There are 4 ways to turn a row about zero (a turn may also mirror it). The second row of each pair is the first, turned, with some noise. The first 36 pairs use one turn. New pairs use 3 turns, one after the other, and a turn may come again.
Known pairs, each followed by its turns in order:
[-20 -47   7  -6 -21  18  37 -16]
[ 20 -23 -11  19  38 -14  10  42] -> (0)

[-33  30   5  49  18  35 -18  37]
[ 33 -30  16   7  23  17 -31  61] -> (2)

[ 20  -5  14  16  11  -7  12 -22]
[-20 -16  11  17   7  11  27  -7] -> (0)

[ 25   0  14 -23 -23  -2  28 -54]
[-42   4 -35   1 -31 -19  31 -14] -> (2)

[  9  37  11  52 -41 -48   8  -3]
[ 51 -11  35  51 -34   2   4 -26] -> (1)

[ 32  11 -32 -12 -14  54   3 -15]
[-22  -3 -27  11  41   9  50  17] -> (2)

[-38   2  -8 -27  33  36 -51  -6]
[ 21 -44 -19  19  46   7 -26 -27] -> (2)

[-11   7  17  23 -14 -38  -7 -21]
[ 46 -11  10   2 -23   2  12  -9] -> (1)

[-10 -33 -52  36  32 -37   2   6]
[ 36 -14 -11  -1  59 -28  11 -41] -> (1)

[  8  17 -47  42  43  15  43   1]
[ 45 -19  42   3 -51   9  -7  37] -> (3)

[ 12 -10  13  22  -7 -23  -8  33]
[-43  -4   8  -1  -9 -17  -4  12] -> (3)

[ 15  27 -16 -38 -56 -12 -15  13]
[-20   9 -27 -39 -13 -51 -22  -1] -> (0)

[ 14 -20  -8  14  31  66  16  30]
[-64  15  25  -6  45   4   9  -1] -> (1)

[ -5 -18 -46  32 -56 -34 -10   8]
[ 39   4 -33  54   6  11  15 -48] -> (1)

[  6  32   0 -39   2  25 -42 -15]
[-21  57  -1 -17  13 -16 -17 -16] -> (0)

[-12 -23   4  23 -19  -3   8  -3]
[-15   4 -12  -1 -21   8 -26  -3] -> (3)

[ -8 -25   9  46 -28   8  29 -28]
[24 25 19 22 11 19 52  5] -> (1)

[ 12 -18  60  17 -41 -50  56   0]
[-26  20  19 -44 -92  -5   4   8] -> (2)

[  6 -11   2  -7  17  39  24  25]
[ 13 -15  12   5  27  12 -37   2] -> (0)

[  6  51 -45 -34 -13  54  52  -2]
[ 86  19  31  -5  -8 -40  -6 -30] -> (3)

[-17 -27  -3  -2 -20 -29  64 -13]
[ 11 -46  13  29  -5 -32  17  44] -> (0)

[-22 -38   5  84 -28 -26   0   2]
[ 43 -48 -35   7 -19  24  64  -6] -> (0)

[ -6  -3  17 -16 -46  12  -3  -8]
[-43 -24   6 -22  -5  -1  14  -9] -> (2)

[-13  -2  -4  29   0 -24 -30  -4]
[-24   5   2 -17   8  22 -11  27] -> (3)

[  9  -6 -16 -18  10  15 -10   3]
[  6   1 -10   9  23  10  12 -15] -> (2)

[ 34  -8  10  -5  24 -26 -36  22]
[-17 -30   0 -22 -20 -35  -5 -36] -> (1)

[-31  -3 -15  13  15  -2 -16  -1]
[ 15 -12  -5 -15  27  20  -4  -9] -> (1)

[-15 -62  30  34  53  23  -8 -15]
[ -9 -60 -47  -1 -31  47   3  14] -> (3)

[  4  11  -4 -14  19  18  18 -33]
[-7 -5  5 -2 12 -8 -2 47] -> (1)

[ 28  -8  -1 -18 -13   0  10  31]
[-17 -28  -8 -18   0  -2 -31   8] -> (0)

[ 14  -7 -12  31  54  10  31  31]
[ 10 -30  28  31  -7  46 -30 -16] -> (0)

[-21   6  12 -19  23  12  -9  66]
[ 41 -27  38  11   6  40  -2  -9] -> (2)

[-37 -26 -37 -11   2  43 -20 -21]
[ 35  14 -44 -41 -16  19   0  -4] -> (3)

[-36 -39 -48  18 -23 -50 -48 -43]
[-24  71 -35 -21   0  60 -16  40] -> (3)

[-14 -27   1   2  15 -36   8  21]
[-35   5   7   1 -29  18  24   2] -> (3)

[  1 -15 -19 -25  -9  -2  28  29]
[ 19   3  20 -12  -2   2  38 -19] -> (2)

New pairs, each followed by its turns in order:
[ 10 -43  26 -26  21  21 -37  19]
[ -9  40  36 -31  22  18 -18  28] -> (3) (0) (2)

[-23   2  -8 -10  -1 -11  14 -39]
[ 42 -17   0 -14  -2  17   7  -3] -> (1) (1) (1)

[ 42  -6 -40   5   5 -43 -29  -4]
[-44  -2 -17  21  21  22   7 -48] -> (3) (3) (3)

[ 22 -22   9 -15  27  -9 -21  -2]
[ 14   0  19   5  15  29 -13  25] -> (2) (0) (3)

[-30  24   0  23 -30  -7   3   2]
[  3 -17 -14 -12  22  24  38 -10] -> (3) (2) (1)

[  4   1 -20  64  -8   0  33  49]
[-18  54  -7 -37  29   9   2  48] -> (2) (0) (0)

[  7  11 -13  26  13 -24  25  -5]
[ -4 -27   1  29   1   7 -16  21] -> (0) (0) (0)

[-35  54  15  15  14   0  27  -1]
[-17  -4   6  31  12 -42  45  -7] -> (2) (1) (0)

[ 25  -4  -6 -16 -18 -37 -31 -41]
[  0  34  14 -11   6   1 -51 -26] -> (2) (2) (2)

[-41 -16  -9  -1   2  54  -4  -2]
[ 28  27  26 -20 -25  43   2   1] -> (0) (3) (2)

[  7 -53 -69  16 -18 -15  -5   7]
[-26 -56  28   6 -40   7 -48   9] -> (2) (0) (2)

[  9  20 -16  11   3 -15  31 -24]
[-32  27 -13   3   0   8 -19  19] -> (2) (1) (2)

[ -5  17 -38 -14  25 -14  -1   3]
[ 18 -11   6  13  30 -15  27   9] -> (2) (0) (0)

[-15  22 -22  -5 -59 -14 -27  -5]
[ 47  22 -27  22 -18  19  -9 -38] -> (0) (0) (1)

[ -2 -25 -34  -4  35  27 -29 -29]
[-30  -4  11 -24 -10 -17  60  14] -> (1) (3) (2)

[ 37  -3  -2  46  21  -9  35 -23]
[ 19   8  19   4 -62 -35  -1  12] -> (1) (1) (1)

[-10  47 -29  30 -20  27 -11 -20]
[-14   5 -12 -14 -18  -2 -14 -68] -> (2) (3) (3)

[ 69  31 -34  35  47 -20 -35 -47]
[ 31  43  61 -30   7   0 -28 -78] -> (0) (2) (2)

[  3  15  -5  53 -18 -17  35  27]
[ 10  19  21  -1 -32 -45  41  16] -> (0) (1) (2)

[ 40  25 -32  -6  14 -25  31  40]
[-19   2 -31  40 -26  -3  23 -52] -> (3) (0) (3)

[-75  16   0 -11   7   0  -9   1]
[ 15  19   0  14  57  32 -18 -22] -> (2) (3) (1)

[-52 -37  43  11   1   9 -45 -12]
[-45  -1  -2  76  -2  -6 -11   9] -> (0) (3) (3)

[-44 -18  22  -9   9 -38  15  -9]
[ 21  42   3  17 -39 -12 -14  15] -> (1) (3) (2)

[-44 -13  18 -14  31   9  53  61]
[-19   8  37 -52  29 -58  10  37] -> (1) (3) (1)

[ 39  22 -15   0 -22  -8  26  -4]
[-24  13 -43  -5 -23   3   4  18] -> (1) (1) (2)

[-30 -27  20  30  18  32 -17 -27]
[ 14   6  12 -24  -9  12 -62  -6] -> (1) (1) (1)

[ 66 -20   2 -28  -3  10 -45 -11]
[-69 -14 -22   2 -30 -28  18  14] -> (2) (3) (1)

[-44  44  -3  33 -10  45  26 -58]
[-49  36 -50  43  -3  30  14 -47] -> (2) (0) (1)

[27 30  9 -3 20  2 14 -6]
[ 15 -17 -26 -27  -4  11  16   1] -> (3) (0) (2)

[-22  16  15  32  24  -6  32  28]
[ 36   4 -47   6  10  -5   6 -24] -> (1) (2) (0)

[  3  -6 -41  47  10  13 -25  39]
[ 11  50   7 -26   3 -48  22 -18] -> (2) (3) (1)

[ 17 -21  47  14  31 -12  -6   9]
[ 10  20 -16 -31  14   8  43 -18] -> (0) (2) (2)

[-10  -8  27  -8  -4 -30 -20 -18]
[-25   0  -2 -32  -9  22  11  12] -> (0) (0) (0)

[  4 -24 -29   6  52   7 -11  51]
[ 33   3   7   3  34 -11  22  63] -> (2) (2) (2)

[-22  49 -16  39   3  12 -50 -36]
[ -6 -21 -37 -34  -4 -33  45  54] -> (2) (1) (1)

[  8 -51  31 -21   0  26  37  24]
[-53   5  22  35  46  -3   5 -18] -> (1) (0) (3)

[ 46  48 -22 -13 -35 -53  24  10]
[-54 -49  35 -10  25 -14  21  44] -> (2) (0) (0)

[ 15  10  12  46 -25  -9 -48  36]
[  7  -1 -40 -38  30  50  -6   6] -> (2) (2) (2)

[ -8 -27  41  -2 -27 -29 -40 -33]
[-44 -24  -1 -56  34 -13  -1   1] -> (3) (1) (1)

[ 38  10 -42  47   8  11  -1 -20]
[ -5  21  -1  -8 -65   0 -24  22] -> (0) (2) (0)

[  2  57  27 -33  19 -40  18  26]
[ 12 -50 -29 -36   7  37   1 -37] -> (2) (3) (1)

[ 56  33 -12  -5 -36   2  29  21]
[-23 -16 -15 -54 -10  49 -25 -12] -> (1) (3) (1)

[-32 -14   6  19 -22  16 -63 -24]
[ 33 -18   2   2   8 -12  71 -14] -> (2) (3) (2)

[  2 -10  44  -3  35  -4 -33  11]
[-7 33 -6 -6 49 23 15  7] -> (2) (1) (1)

[-22  45  21 -17 -45 -27 -10   7]
[-31  -9  12  -1  47 -50 -18  -4] -> (2) (1) (0)

